All groups share one centre, and each spreads out both ways along 14 directions, with some noise.
Known rows, each followed by its group:
[  1   3  23  35  32  13   3  14 -19  32 -44 -38   4  21  -8  51  21 -34] | zasoz
[-21  24  -7  -5   9   6  46 -15 -18   5 -35  29   1   8  40  11   3  32] | pade
[ -6 -87  47   7  15 -25  19  -4  12   2  25 -13 -42   6 -20 -64  29 -14] | zasoz
[-42  18 -40  -9 -11  20  -5  15  20  32   8 -10  -9 -22 -26  31  34  24] | vapi
[ 36 -33  61  44  88   4 -14   5  43   2  26 -37 -18  47  21 -12  -1 -40] | zasoz
[ 17  -5 -24  -5 -54   5   8  35 -52  -1  32 -35 -11 102 -14  -2 -71  14] | zasoz
[-19  -7   8  32   3   6  -6  33 -29  -8 -30  20  22  66  50  33 -39  -1] | sur
[ 34  37  36 -54  17  -9 -44 -15 -15 -65 -29  82  13  21 -34   1  11 -17] | vapi
[  1   8   4 -38 -25  31 -18  27  -8  -2  17  14   7  68  31   9   6  14] | sur
[-14 -53 -41 -10  46 -25   1  27  50 -11   4  28   4  17  48 -41  13 -30] | sur
[ 48 -11 -27  -3   8  68 -28 -10 -35  17   5   1  19   7  70   4  60 -20] | vapi
[-39  14  11  43 -71   8 -14  -7  22  84  -3 -55 -30  37   3  68  42 -32] | pade
[  9  -1  -1 -29  10  17  20  40 -17  75  40 -13 -14  54 -35   9  22 -10] | sur
[ 10 -11  86 -18  45  14   7 -17  40  56  18 -12  16  -6 -45   5  42   4] | vapi
[  3  18  10 -38 -25  -7  20  79 -61 -18  29  21 -10  42  -4  21 -19 -61] | sur
[ 26  12  12  20  80  27  -5  28  17  33   5  10  15  20  77  27  -4 -56] | zasoz
[ -9 -14  62 -62  52  34  32 -39  10   1 -27  -5  18 -29   5  71  25 -54] | vapi
[  3  63 -42  25 -25 -40  16  47   6  -9  48  27 -19 -12  16 -17 -21 -17] | pade
[-39 -32  45 -25 -41 -15  50 -59  32  18  14 -22   0   9 -11  43  33 -13] | pade
[-15 -44 -16 -70   1  39 -34  12 -26 -18 -37  34  46   9  21  15  42 -15] | vapi
[ 14  34  11  19 -11 -34 -13  29   0 -10 -18  37  30  71  36  10 -81  -7] | zasoz
[-31  41 -34  25  -2 -32  28  41  12  13  20  -3 -41 -14 -16   4 -47  -3] | vapi
[ 38  10  48  -5   9 -60  79   5  -8 -56  22  15  25 -34  16 -88   0  28] | zasoz
[ 22 -26  44   2   3 -17 -33  16   5 -49  39  12   5  20 -27 -32 -63 -10] | zasoz
[ 29 -23  19  40  79  26  -1   9 -32  66  30  17 -43  15  25   4 -58 -38] | vapi
[  6   6 -31  19   6 -24 -42 -17  39 -53  -8  -8  -2 -15 -62 -29   8  28] | pade
[ 52  17 -43 -21  46  15 -44  -2   6 -36  14  13 -14  43   8 -30  -7 -21] | sur
[ 28  12  51  -5 -61  26 -35  21 -53 -23  49   9 -12  43  -9  26 -10 -20] | zasoz
[ 33   5  23 -60 -39  30 -41   7 -19  12  -4   4  27  21  18 -35  28  31] | vapi
[ 30  12  16 -12  18  13 -46 -17 -28  16 -25  25 -31  25 -72   1  42  -3] | sur
[ 21  33  36 -38  19   2 -52  32  39 -29 -20 -36 -29   8 -12  -4  41 -49] | zasoz
[-22  11  47  -6 -22  30  53 -64   0  38  43  19 -28  18  12  50  42   8] | pade
[ 27 -41  33  14  17  10 -42 -22   1 -16   0  11   9  -1 -18  -6  31 -37] | sur
[-20  15  11 -44 -16 -29   6  -3  40 -53  -4  10 -30 -46   8 -39 -11   0] | sur
[-22  19 -32  71  12  18 -37  20   7  22  -5  31  23  19  32  69 -27 -20] | zasoz
[ 39   4   7  34 -16 -26 -38  43 -30 -83 -46 -35  -1  13  -7 -58  -2  19] | pade
[-13 -30   1  -7  -7 -12 -15  13   4  50  -5  55  37  49  -9 -27 -10  48] | vapi
[-16  -1  14  88 -31 -16  -3  23 -33 -10 -13 -22   3 -11  -6  28  38  -7] | vapi
[-38  14  57  23 -41  12  56  42 -43   2   1 -45 -32  -9  37  27 -11  13] | sur
[ 49  56  31  45  82  -1 -35  37  36  13 -14 -59 -65   0   3 -25 -26 -25] | pade
[ 38  24  -1  -5 -22   7 -25 -13  21 -12 -11 -36  23  63  24 -19  -3  30] | vapi
[ 27   0  40 -24 -25 -38  43  30  10 -69   1 -52  18 -14  12 -66  15   5] | pade
[ 49   6   9  13  25  19  29  22  24  15  64 -61 -65  26  64 -45  70 -43] | zasoz
[-27 -28 -59 -37 -27  26   8  65 -32  30  22 -37  14 -21   9   8   5  -5] | sur
[ 39  -8  11  23 -10  -5 -32 -12 -57 -47 -33  16 -16  57 -10 -36 -18  14] | pade
[-49   1  -3 -36 -13  14  23  53 -30 -23  -3 -18 -63  15   4  19  -4 -22] | zasoz
[-23 -29 -10 -73 113  28  27  78  10 -22  26  44  12  20  20   6  15 -38] | vapi
[-39 -22 -33  49 -26 -43  71  41 -32 -12 -29  11  40  50  70  -5 -27  24] | zasoz
[  1  -8  43 -40 -59 -15   8 -18 -15  44 -58 -54 -22  11  15 -28   9  -1] | pade
[ 15 -24   3  12  68  11 -34  96  -3  42  29  19  31  12 -44 -10   4  -7] | vapi
[-23 -36 -16 -50   0   4 -50  21  20  11 -22  30  34   2 -13   1  -7 -12] | sur
[ -5 -69  10 -42 -14  54 -55 -15   3   7  29  25   7  16  33 -24  45  18] | zasoz
[ 17 -46  13  17 -18 -20   4 -53 -42 -11  -6  80  56  -7 -30 -12 -24  21] | pade
[ 25  60  10 -65 -25  19 -24  27   7 -54  39  13   2 -23 -16 -33  32  46] | pade
[-27 -20  44   6  19  22 -12  30 -29 -51 -19  31  33  23   7  54 -22  12] | pade
[-41 -25 -40   6  21   6   9  52 -11  21 -58  10  28  -8  68  12  20 -10] | zasoz
[-54 -26 -17 -83 -31  36  11  51   6 -18  21   0  19   6  74   7   6  12] | sur
[ 65  65  23  33 -17 -42  -5 -18 -21   1  14  16 -38 -32 -21 -48 -54 -27] | vapi
[-41 -49  75   5  40 -13  11  28  33 -35 -11   4 -16  30  47  -9 -12  -6] | pade
[ -3  -9 -66   6 -36   6   3  48 -10   0  25 -63  -5 -26  43 -27 -21   9] | sur
[  6 -11  28 -39  37  -5  34   5 -73 -10 -70  49  21   3  -6   3 -45 -18] | vapi
[ 51  -3   2  59  76  12 -29  -4  13 -24  35  25   7 -20   0 -44  17  28] | pade
[ -1  34 -25 -12   9   8  42  67 -46  18  29 -11 -64  65   0   2  -6 -18] | sur
[  4  44 -24  15 -24  -8   3  27 -39 -14  -3  14  38  33  -3  51 -42 -19] | zasoz
[-28 -27  -2  22 -10  25 -30  34 -66   5 -60  -1  10 -11  -5  44 -12  -9] | sur
[-12  18  54  12  -9  57 -44  12 -25  37  49  83  35 -24  -6  66  -8  11] | pade
[ -7   0  26  35   5   7  27 -20  46  45  35   7  26 104   8  53  52   5] | sur
[ 25 -38  19   1 -44   7 -70   7 -17  37 -23   2  38  15 -16 -26  -6   7] | vapi

New rows, each followed by its group:
[ 20  26  28 -68 -29 -25  71   4 -17  59   3 -12  17 -17  22 -15 -10 -27] | pade
[ 10   2 -70 -41  20  22   4  -8  41 -23  11 -38 -19  43  80 -13 -31 -23] | vapi
[ 27  12  56   0 -39  12 -63 -49   6   7  48  36 -25   0 -33   8  19 -27] | zasoz
[ -7  38 -40   6 -67  -9  -6 -34  40 -58  16 -26 -14 -33  12 -24  44  50] | sur
[ -7 -31 -10  11 -14 -63 -32 -20   1  -6 -71   3  15 -33 -80 -26 -47 -18] | vapi
[-38 -55 -12  10   0 -31   1  24   0  51 -23  -8 -24 -35 -54 -21  27 -26] | sur
[-41  -3 -21 -49 -37 -21  17  19 -10  -9 -21  16 -20 -14  -7   3  77 -39] | zasoz
[ -5   5 -24 -88 -31  14 -34   6  21  12  -6  17 -25 -46  13 -71  51  22] | zasoz
[  6   7 -12  29 -32  -9  23  -9 -13 -15   2 -21 -31  26  28 -28  37  13] | pade
[ 31 -28  36   3  23  30 -72  -9  44   5 -14 -22  19  46  23 -15  46   7] | zasoz
[-14   1   2  -3  64  43  37  15  12  30  49   5 -39  -9  10  -2  76  12] | vapi
[ 17  25 -15 -66  37   9  50 -35  26 -40 -18 -37 -25  28  49 -24   2   8] | vapi
[ 18  25  48 -48  44  12  56  -3  41  19  82  -8 -62  -9  13 -22  16 -28] | pade
[ 37 -37  70  11  11  -8   1 -71 -65 -39 -80  16 -28  14   2 -35  13  -2] | vapi
[-44  -9  -4 -30 -33  -4  38  23 -17 -29  12  17 -30  28  29  19  39 -34] | zasoz
[ -7 -12  27 -10 -31 -25  -6 -58  63  13  -9  18  51  45  25  23 -14 -16] | vapi
[-35  35  21 -20 -40  -6  35 -15  18 -63 -26   7   7  31  33  43  26   8] | vapi
[  6  -2  44 -25  30  20 -16  40  11  -5  -5 -20  -7  13  18  -9  11  -1] | pade
[-30  16 -11  32 -30 -34  27  -4 -33  34 -11  28 -14 -55 -59  37   4 -42] | zasoz
[  2   3 -41 -63  18  63 -35   4   5  21  22  14  -8  12  28  -2  42  16] | vapi
[-44 -16  62 -20  60  22   5   4  55 -27  32  19 -42   7 -20  40  77  -6] | vapi
[-20 -33  -5  27  20 -23  53 -42  33  41  20 -25 -43   9  -1  15   8 -40] | pade
[ 48  -3  81 -20  17 -20  -6  53   5 -68  20 -55 -42  -3 -27 -95 -43  16] | zasoz
[  9   0  61  -6  50  -1  -1  22  -7  16 -13  12   2 -26 -92  -8  33  16] | vapi
[ 23  10  18 -17 -11  52 -15   3  21 -29  38 -58 -23  33 105  15  15 -37] | vapi
[ 10  29  11 -29  30  18 -11  15 -12  12 -17  49 -27  59  -3 -27  50  33] | sur
[-44 -40  19 -26  56  26 -40  53  26 -28  -9 -11 -14  32 -30  20   3 -11] | vapi
[-13  38 -10  17  62  18  28  28  -6 -48 -17   1 -20  18  60  34 -41 -12] | sur
[-34  33 -32 -48  -6  24  24  -4  30 102 -28 -34  -5  22  29  44  38   3] | pade
[-22 -24 -23  84  28  -1  26   6 -13  47  -3  30   6  49  57  33 -11 -15] | pade
[ 12 -41 -27  11  11 -42  31  27 -21  17 -57 -26  23  53  45 -32 -22 -30] | pade
[ 32  -9  -5  62  74  -4  27 -37  -2  -2 -31   5 -19 -10  12 -21  34  -2] | sur
[ -8  24  38 -48 -23  -8 -17  73  22  33  14  40  46  32 -21 -10  56  12] | sur
[ 48  11  -9 -33 -23  -1 -50  13 -33 -55   5  37  41  33   6  21 -57 -66] | sur
[-58  30 -41 -57  -6   6  90  64 -40  37  12  -9   7 -36 -19  54  27  -1] | sur
[ 11  17   4  -2 -19  33 -34  60 -66 -30 -32  11  15  35  43  22 -76  -7] | sur
[ 84  55  35  35  24  39 -44  10 -14 -12   3  12  77  18  -4  12  42  24] | sur
[  1   1  -2  27  21  21 -40  70  12  16  -4 -56 -37  52  42   5  -2 -27] | zasoz
[-31 -22  -7  29  34  14   9 -15 -23   6 -45  -4  41 -37 -79  49 -32  44] | zasoz
[ 40 -11   5  27 -45 -36   1 -22   0  19  56   6 -25  49 -23 -87 -91  70] | zasoz
[ 19 -40  27  16  25  -2  42 -26  -4  75 -17  -8  -9 -17  54 -55  27   8] | pade
[ 33 -30  39  -3  45  20 -22 -18  29  22 -19 -40   2 -24 -45 -42  43  26] | zasoz
[ 48 -33 -13  48  57  23 -63   3  17  -5 -28 -20  48 -29  41 -35   5  12] | sur
[ 16  34  -9  30  44  -3 -18   1  -7  69   5  30 -10 -22 -82  13 -17  14] | vapi
[-61  32  11  49 -31 -12   0  15  38  13  35   8 -58   7  22  43   6 -15] | pade
[ 16 -26  16  40  36 -47 -29  42  23  35   0   1  25 -27 -23 -19 -56 -53] | pade
[  6  30 -12 -80  59  24  34 -24  26  39  -6  11 -21  -9  48   7  48 -31] | zasoz
[  3  52 -17  53 -24 -30  35 -42  -8 -47 -11 -44 -99 -23  30 -22 -33 -16] | vapi
[-13   6  26 -15 -17   6 -47  59  44 -22  -4 -33 -33 -25  58 -77  -2  69] | sur
[-13 -21  52  26  35  57 -65  55 -18 -33   1  -2   6 -43 -20  32   4  12] | pade
[  0  -6 -25  30  62 -10  14  11   1  47 -15 -16 -30   3 -34  -3   5  -8] | sur
[-63  17 -53 -38 -50 -20  -7  47  57 -59  17 -38 -37 -45  25 -25  -7  19] | sur
[-13 -53  42  13   4   0   3  -4 -30  37 -60 -18  -1  39 -21   0 -16  19] | zasoz
[-11  56  52 -50   9 -13  49   5  31 -10 -31  15  45  62 -16  21  -7  58] | vapi
[ 50   6  56  38  30  29  -8 -43 -43   5 -22  36  45  43  -8  46  22  -6] | sur
